Every row belongs to one group in each of 3 separate groupings. Each group adds its own fixed numbers to the row, and there is some noise. The rows also spread widely along 10 directions, which tell nothing about the answers.
Known rows, each followed by its group in each grouping:
[-10  -7   9   5  -3   4 -22 -20  -3 -28  24 -45  40  10 -13  -4  22 -26
 -16  19   9 -18 -39  23 -33 -40  16  -7   6   1  24  21   9] => (0) k411 (0)
[-15   7  12   8 -16 -45  13  51  18   8  -7 -41  -2  18   7  20   3 -26
  14   0   0 -24 -39  10  -2  10  -6   4  -5 -11  23   1  -5] => (4) k949 (2)
[-10   9 -10 -36  14  -6  13  61  11   3 -28 -11  -8  10  -4  10  10 -16
   6   5 -16 -10   8  15  16  14  13   9  31  12 -22  -3   0] => (4) k411 (0)
[-23   7   3  -9  -1  18 -10   8  12 -16  23  10  29  18  10  20  26 -33
  50  -7  17 -40   2 -27  16 -25  20  16 -14   8  -5 -21 -22] => (3) k138 (1)
[ 29  11 -19   9  -2  -1  35   3  17   2  11 -39   4  54 -44  -7 -12  28
 -21  53   4  38 -13 -15 -15  11 -41 -30   5  -7  28  29   5] => (1) k138 (2)
[ 17 -11 -36  11  31  22 -19 -21  -5  36  -8  35 -29   0 -39   1  22  -6
 -77   2 -14  28 -40  36  -4   0  -7  -1  21 -23 -10   2  45] => (0) k949 (1)
[-26  29  -1  17  -1  18 -28 -24  16   7   5  35  -7   7  -8   4  30 -13
 -10 -36  29   1 -13  14   8 -19 -14  -4  -6 -14 -23 -24 -13] => (3) k331 (2)
[  0  -1   6  34 -22 -14  -7   4  23  15  30  38  -9  -7   6  27  27 -12
   8 -42  11  -5 -18 -38  11  11 -11  16 -40 -14   2  -6  16] => (2) k331 (2)
[ 12  -1  -9  16 -11  -6  15   9  17   2  17  12 -13  33 -29  23   0   2
  -6  14   2  10 -15 -23   6  15  -9   4  -3 -11 -10  15  20] => (2) k411 (2)
[  2  13  12  29 -32 -22  13  11  33   4  19  23  -3  20 -14  34   8   6
  36 -14  27  11  -2 -60  16  20 -28   3 -38 -11  -9  -7  -6] => (1) k949 (0)
[-13  12   7  18 -20 -14  -1  -5  15 -13  18 -21  -7  45 -34  18  -3  -7
  -8  22  22   4 -33   0 -16  -7  -8   1   3 -16  -8  13   3] => (0) k411 (2)
[ 15   9 -32  34  17  15  12  13   3   1 -52  30   4  22 -37  16 -18 -18
   6  35   6 -22 -10  18  32  16  -6 -13  41   6   1 -25 -24] => (3) k949 (2)
[-11 -17  15   8 -33 -28  34 -26   0  -6  22  29   7  64 -14   7 -25  -9
  -2  32  24  -8 -20   4  -8  20   9 -26   3 -68 -10   6  10] => (2) k949 (2)
[ 14   9   9   3   4   9  13  -3  24 -12 -10  34  14 -29  -4 -10  13  31
  -7 -37  -9  39  54 -18  -8  22 -13 -21  -2   2 -25  30  21] => (4) k331 (2)
[  1 -21  18  -5  -5   8  10  -6   6 -29   4  48  33 -22   8   6  13  -7
  12 -19  -3  -4  35 -15   0  14  35   0   2 -12 -24  17  29] => (1) k411 (0)
[  2  11 -26  20  21   7 -10  34   6   8 -34  -8 -26   8 -33  27   5 -29
 -12  11  -7 -11 -31  28  16  -2   1  28  38  23 -19 -12   5] => (4) k949 (2)
[ -7  -5   0 -11  -3  -5  14  25   9   2   2  14   3  19   2  11   8 -20
   4   4  -4 -17  -9   2  11  15  17   1   4 -20  -3  -2  10] => (1) k411 (2)
[  2 -19  12  13 -13   2  11 -34   7 -12  14  56  29   9   1  -2   5  -5
   3  -8   9  -5  13 -14  -6  20  15 -31  -7 -37  -6  14  20] => (4) k411 (2)
[ 10   7 -17  -1  11   2  17  17   8  -4 -22  -9   4  16 -27  -2   1   1
 -22  19   1  18  -2  21   0   2 -17  -8  32   5   3   5   1] => (2) k138 (0)
[-18  -2  -4  32 -13 -10  -9 -23   7   4   0  24 -26  43 -38  28  -6 -21
 -13  14  29  -5 -41  12   1  -2   0  16  15 -31 -30  -5   8] => (4) k949 (1)
[ -7 -38   4 -28  -2   3  10   9 -13 -14  45  -7  13  33   0  21   7 -37
  14  37 -16 -38 -22 -16  -8 -12  61  36   5 -17 -21  20  39] => (1) k949 (1)
[ -2   0 -28   9  18  13 -10  27  11  16 -20  40 -39  15 -31  37  10 -23
  -5   1  -4 -11 -15  -4  33  14  13  39  27   9 -41 -14  15] => (4) k411 (1)
[  4   3   7   1   0   0   9  18  18 -11   0   5  15  -9   0   5  15   0
   2 -17  -9   5  12  -7  -1  12   2  -6  -5  -2   3  18  16] => (1) k411 (2)
[-12  23 -22 -28  12  -6  13  51  14  24 -25 -14 -23  39 -15   6   7 -12
  -7  15  -7  -4 -16  23  17  15 -12  -9  24  -6  -8 -14 -12] => (4) k411 (2)
[ -6  13 -15 -13  10  16 -16  12  15  24  -1  41   0  -2  -3   6  38 -14
  -5 -26   4   0  -3  -3  21   7 -10 -13 -10 -11  -7 -28  -3] => (0) k411 (0)
[  1  -8  -5 -23  13   8  -9  35   6   1  22 -25  23 -18  19   7  44 -28
   8 -17 -19 -16 -10 -14  -4 -18  17  19 -11  24  16   4  19] => (4) k138 (0)

New rows, each followed by its group in each grouping:
[ 24 -11 -22 -15  18  25   0  26  17  12  22  32  -5 -13  -4  20  29   3
  20 -14 -29   1  29 -64  21  14  11  27 -15  27 -28  12  30] => (4) k331 (1)
[  8 -17   0   6  11  -2  16  21  -5 -26 -19  -6   5  -2 -18  14  -9 -17
 -17  18 -22  -5  -5  31  -7   2  29  18  44   6 -18  26  32] => (2) k949 (2)
[ 27  -8 -20  -7  10  20  21  23  11  17   6  40  26   3   4   7  18  -5
  30   3 -19 -15  18 -44  30  26  -1 -20 -20  -3  13 -10   2] => (1) k949 (2)
[-17  39 -14  13  -1  14  -8  16  30  20  -8  28 -19  25 -17  23  23 -14
  19 -24  31   1  -7 -11  34   2 -32   9  -8   1 -16 -43 -32] => (1) k138 (2)
[ 11  10 -18   7  13  29   2   4   7  -3  -6  22  30  12 -12   5  12 -11
  30  10  -1 -20   9 -18  23  -3  -3 -22   0  11   5 -16 -21] => (3) k949 (2)
[-16  -1  12  -1  18   4 -23  32   1 -24 -15 -34  20 -37  13  12  30 -41
   1 -26 -20 -31 -16  40 -11 -29  34  28  24  30  -5  12  17] => (4) k949 (2)
[  8  -3 -17 -10  15  24   1  -5   0   0   0  25  22   8 -10 -10  11 -11
  -7  14  -8 -11   9   2   6   3  11 -20  13  -6  -2  -3   1] => (0) k331 (2)
[-19   9  -1   5 -11 -32  25  48  14   9 -27  18 -36  32 -11  29 -11 -25
  -6   0  13  -6 -19  25  21  27   1  25  28 -24 -23 -21   1] => (2) k138 (2)
[  2  -3 -15  -2   8  11   2  -1   5  26   1  55  -8  13  -6   8  18 -13
  -5 -13  -2  -2  -3  -4  18  19   1 -13  -2 -27 -20 -18  14] => (4) k949 (2)
[ 12  14 -16  -4  13  14 -18  18  23  22  36 -12 -23   3 -26  21  40  10
 -12 -13 -13  31 -18 -37  -2 -13 -24  19 -29  17 -15  13  27] => (0) k949 (1)
[ 11  -7  -5   5   8  13  -3   2   9  -7  19 -15  10   3 -19  11  17  -2
  -3   9 -10   3 -12 -16  -9 -14   2  12  -4   9   1  24  22] => (1) k949 (1)
[ -1  -7  27  26 -20   0 -10  -5  22 -34  35  13  36 -16   5  24  22 -11
  33 -27   6 -13  10 -47 -10  -4  17   9 -32   7   0  23  20] => (0) k411 (2)
[ -4  -5 -22   0  25  33 -25  -9   1  -1  -8  22  11   0 -15   6  26 -26
  -7  -2  -4 -22 -12  15  10 -16  16   3  21   9  -8  -5   6] => (4) k411 (1)
[-19   3   2   3 -14 -13  -5  -6  12  12  11  28  -7  28 -14  12  14 -17
 -14  -5  24  -1 -27   6   2   8  -3  -8  -6 -37 -10 -15   6] => (0) k411 (0)
[ -4  -1   1  19  -2  13 -14  -3  10  -5   9  29  20 -14   8  11  26 -26
  15 -25   6 -27  -4 -11  13  -5  13  11 -10   1   2 -11   2] => (1) k331 (2)
[-30  18 -11  28   4   8 -32 -14   4   4 -24  27 -16  10 -23  13  18 -37
 -26 -18  34 -16 -40  53  15 -24  -5  16  33  -7 -21 -37 -17] => (2) k331 (0)
[ -2  14   0   9   0 -29  12  60  25  11 -36   6 -14 -14  -2  19   7  -9
  -8 -23 -10   3  -7  13  13  33 -11   4   7  -5   6  -4   6] => (0) k411 (2)
[-11 -10  -5 -10  14  21  -2  -9 -14 -17   0   8  18  16 -10   0   6 -31
 -11  20  -3 -23 -14  36  -5 -20  36  -2  33 -11 -20  -1  12] => (3) k949 (2)
[ -1  13   4  -3 -14  -9   1  13  26   7  40 -24  -5  28 -10  13  23   7
   6  -5   2  15 -17 -36 -10  -1 -21  -6 -32  -4   3  21  14] => (4) k411 (2)
[-15   1  -6 -10   7  23 -17  -7   7  -6  30  13 -16  22 -18  21  26 -17
  -9  -8   9   3 -13  -3   0 -27  14  36   8   3 -39   0  22] => (2) k138 (1)
[ 10  -3   3  17 -10  13   5  -4  15 -34  28   3   3  23 -33  27   2   4
  16  13   2   8  10 -39  -3  -6   9  20   4  18 -33  30  25] => (2) k411 (2)
[  4 -18 -11 -30  18  30  -1 -12 -12 -10  15  11  20   5  -8 -14  20 -12
 -23  17 -12  -3   6  12  -8 -13  33   1  24  -5 -21  13  27] => (1) k331 (0)
[-23  -4   5 -19  16  29 -31 -27  -4  -6  16  12  26 -12  13 -19  46 -26
 -28 -32  -4 -11 -14  43 -20 -29  25 -17   7 -16  -5   6  21] => (4) k411 (2)
[ 22  10 -16  17  -3  -5  16   4  20   5   3  -7  -9  35 -45   8  -6  20
 -25  29   1  32 -12 -15  -7  18 -33 -21   3  -9   6  23  14] => (0) k411 (2)
[  1  -8  -1  -1  -5   1   6 -16   7 -11  20 -16  30  28 -11  -8   3  -2
   4  25   3 -10  -6 -12 -17  -8   1 -18  -3 -10  15  25   0] => (4) k331 (1)
[ 15 -20 -17   5 -10  -2   7  10   8  35  47  47 -31  34 -12  37  17 -16
   8   3  -7  -3 -25 -59  19  25  11  22 -31 -23 -27  -5  42] => (4) k949 (2)
[ 24   7 -19  -9  16  31  12  20  20   4  19  30 -21   4 -24  20  21  16
  -1  -8 -14  35  31 -46  16  14  -4  23  -1  20 -41  10  34] => (1) k138 (2)
[  0  33 -16 -27   3  10   7  28  23  15  22 -41  -4  42 -17  -4  21   9
   8  18   0  10  -7 -22   5  -9 -31 -12 -13   9   4   1 -18] => (1) k331 (2)
[-15  -2   7  16 -18   0  -2 -13  13  -1  27  43  -4  24  -3  21  15 -21
   5 -19  25  -8 -13 -10   8   0   6  12 -11 -28 -19 -16  10] => (2) k138 (2)
[  5  -6   7 -13  -7   9  24   5  11 -23  25   6  31  23  -1   3   4  -1
  24  11  -1  -3  24 -27  -3   2   9 -10  -3  -3  -5  16   7] => (2) k138 (2)
[  6  13   4  20  -2   0   5  23  25 -25 -13 -17  18  -5 -15  16   6   1
  22  -6  -2   0  12 -17  -1   5  -9   0   5  28   0  22  -2] => (4) k411 (2)
[  2  -2  -2 -10   1  10  -7  35   9 -24  32 -40  11  16 -14  29  19 -26
  26  23 -15 -26 -14 -30  -4 -19  29  34   0  33 -11  18  18] => (0) k411 (2)
[-12  14 -22  14   4  -2  -3  30  10   9 -18 -21  -3  36 -15  20   6 -40
  12  22  14 -34 -40  17  17  -6  -6  11  20   8  17 -29 -26] => (4) k138 (2)
[ -7   3   5  -2  -2  13  -9 -19   6 -21  39 -20 -16  27 -36  10  13   1
 -36  12   9  33 -15   5 -32 -25   9  24  12  -2 -41  30  42] => (0) k138 (2)
[ -7  -4 -22  11  17  35 -34 -16  -3   3   7  35  -6   7 -25  16  28 -37
 -23  -1   5 -19 -30  19  10 -18  23  17  19   0 -23 -17  18] => (0) k411 (2)
[ 18   6 -11  21 -12  15   9 -23  20   1  29  23   2  39 -35  12   5  17
   1  16  14  22  -2 -44   2  11 -23 -19 -19 -14  -4  13  10] => (1) k411 (2)
[ -1  15 -42 -17  29  20 -13  42  10  31 -19   5 -15  24 -21  14  26 -26
  -4  16 -10 -23 -27  10  31   2  -7   4  16   9   6 -31 -17] => (0) k411 (1)
[  3  21 -22  16  10  19  -9   1  13   6 -21  17  22  11 -17  -3  12 -13
   8   6  12 -19  -4   6  20   1 -19 -27   8   4  18 -26 -36] => (0) k331 (2)
[ 27  -2 -10  -1  13   9  20   3  11   5  -6  35  -9  -3 -29   0   2  25
 -32   1 -19  47  23  -8  -5  29 -11 -18   9 -13 -28  26  40] => (0) k949 (2)
[  3   1 -10 -13   3   7  19   3   3   3  -7  20  31  34 -11  -6  -3 -10
  11  29   1 -16   5   5  10  15   0 -41   9 -27   8 -12 -18] => (0) k949 (2)
[ 11  -8  -8 -16  -5 -33  39  38  12  23  -6  -9  -5  24  -2  -1  -1   4
 -20  17  -8  19 -10  -1  -5  35 -14 -18   3 -28  21  11  18] => (4) k138 (0)
[ -2   9  -2 -13  -2  -2   4  10  16   3  35 -38  -3  38 -21  10  17   5
  -4  15  -2  13 -24 -15 -13 -20 -20  -2 -14  -4   1  22   8] => (2) k949 (1)
[-11  -3  14 -22 -21 -31  38  48  15 -13  -5 -12  20  35   4  14 -11 -15
  36  27   3 -25   6 -14  10  26  15  -4   7 -18   5   4 -12] => (1) k411 (0)
[  9 -18  -4   3   7  -3  19  25   8 -21 -28  10  40  -1   0   8  -7 -16
  30  19 -15 -34  19  -9  11  21  21 -10  20   7  16  16  -4] => (4) k411 (1)
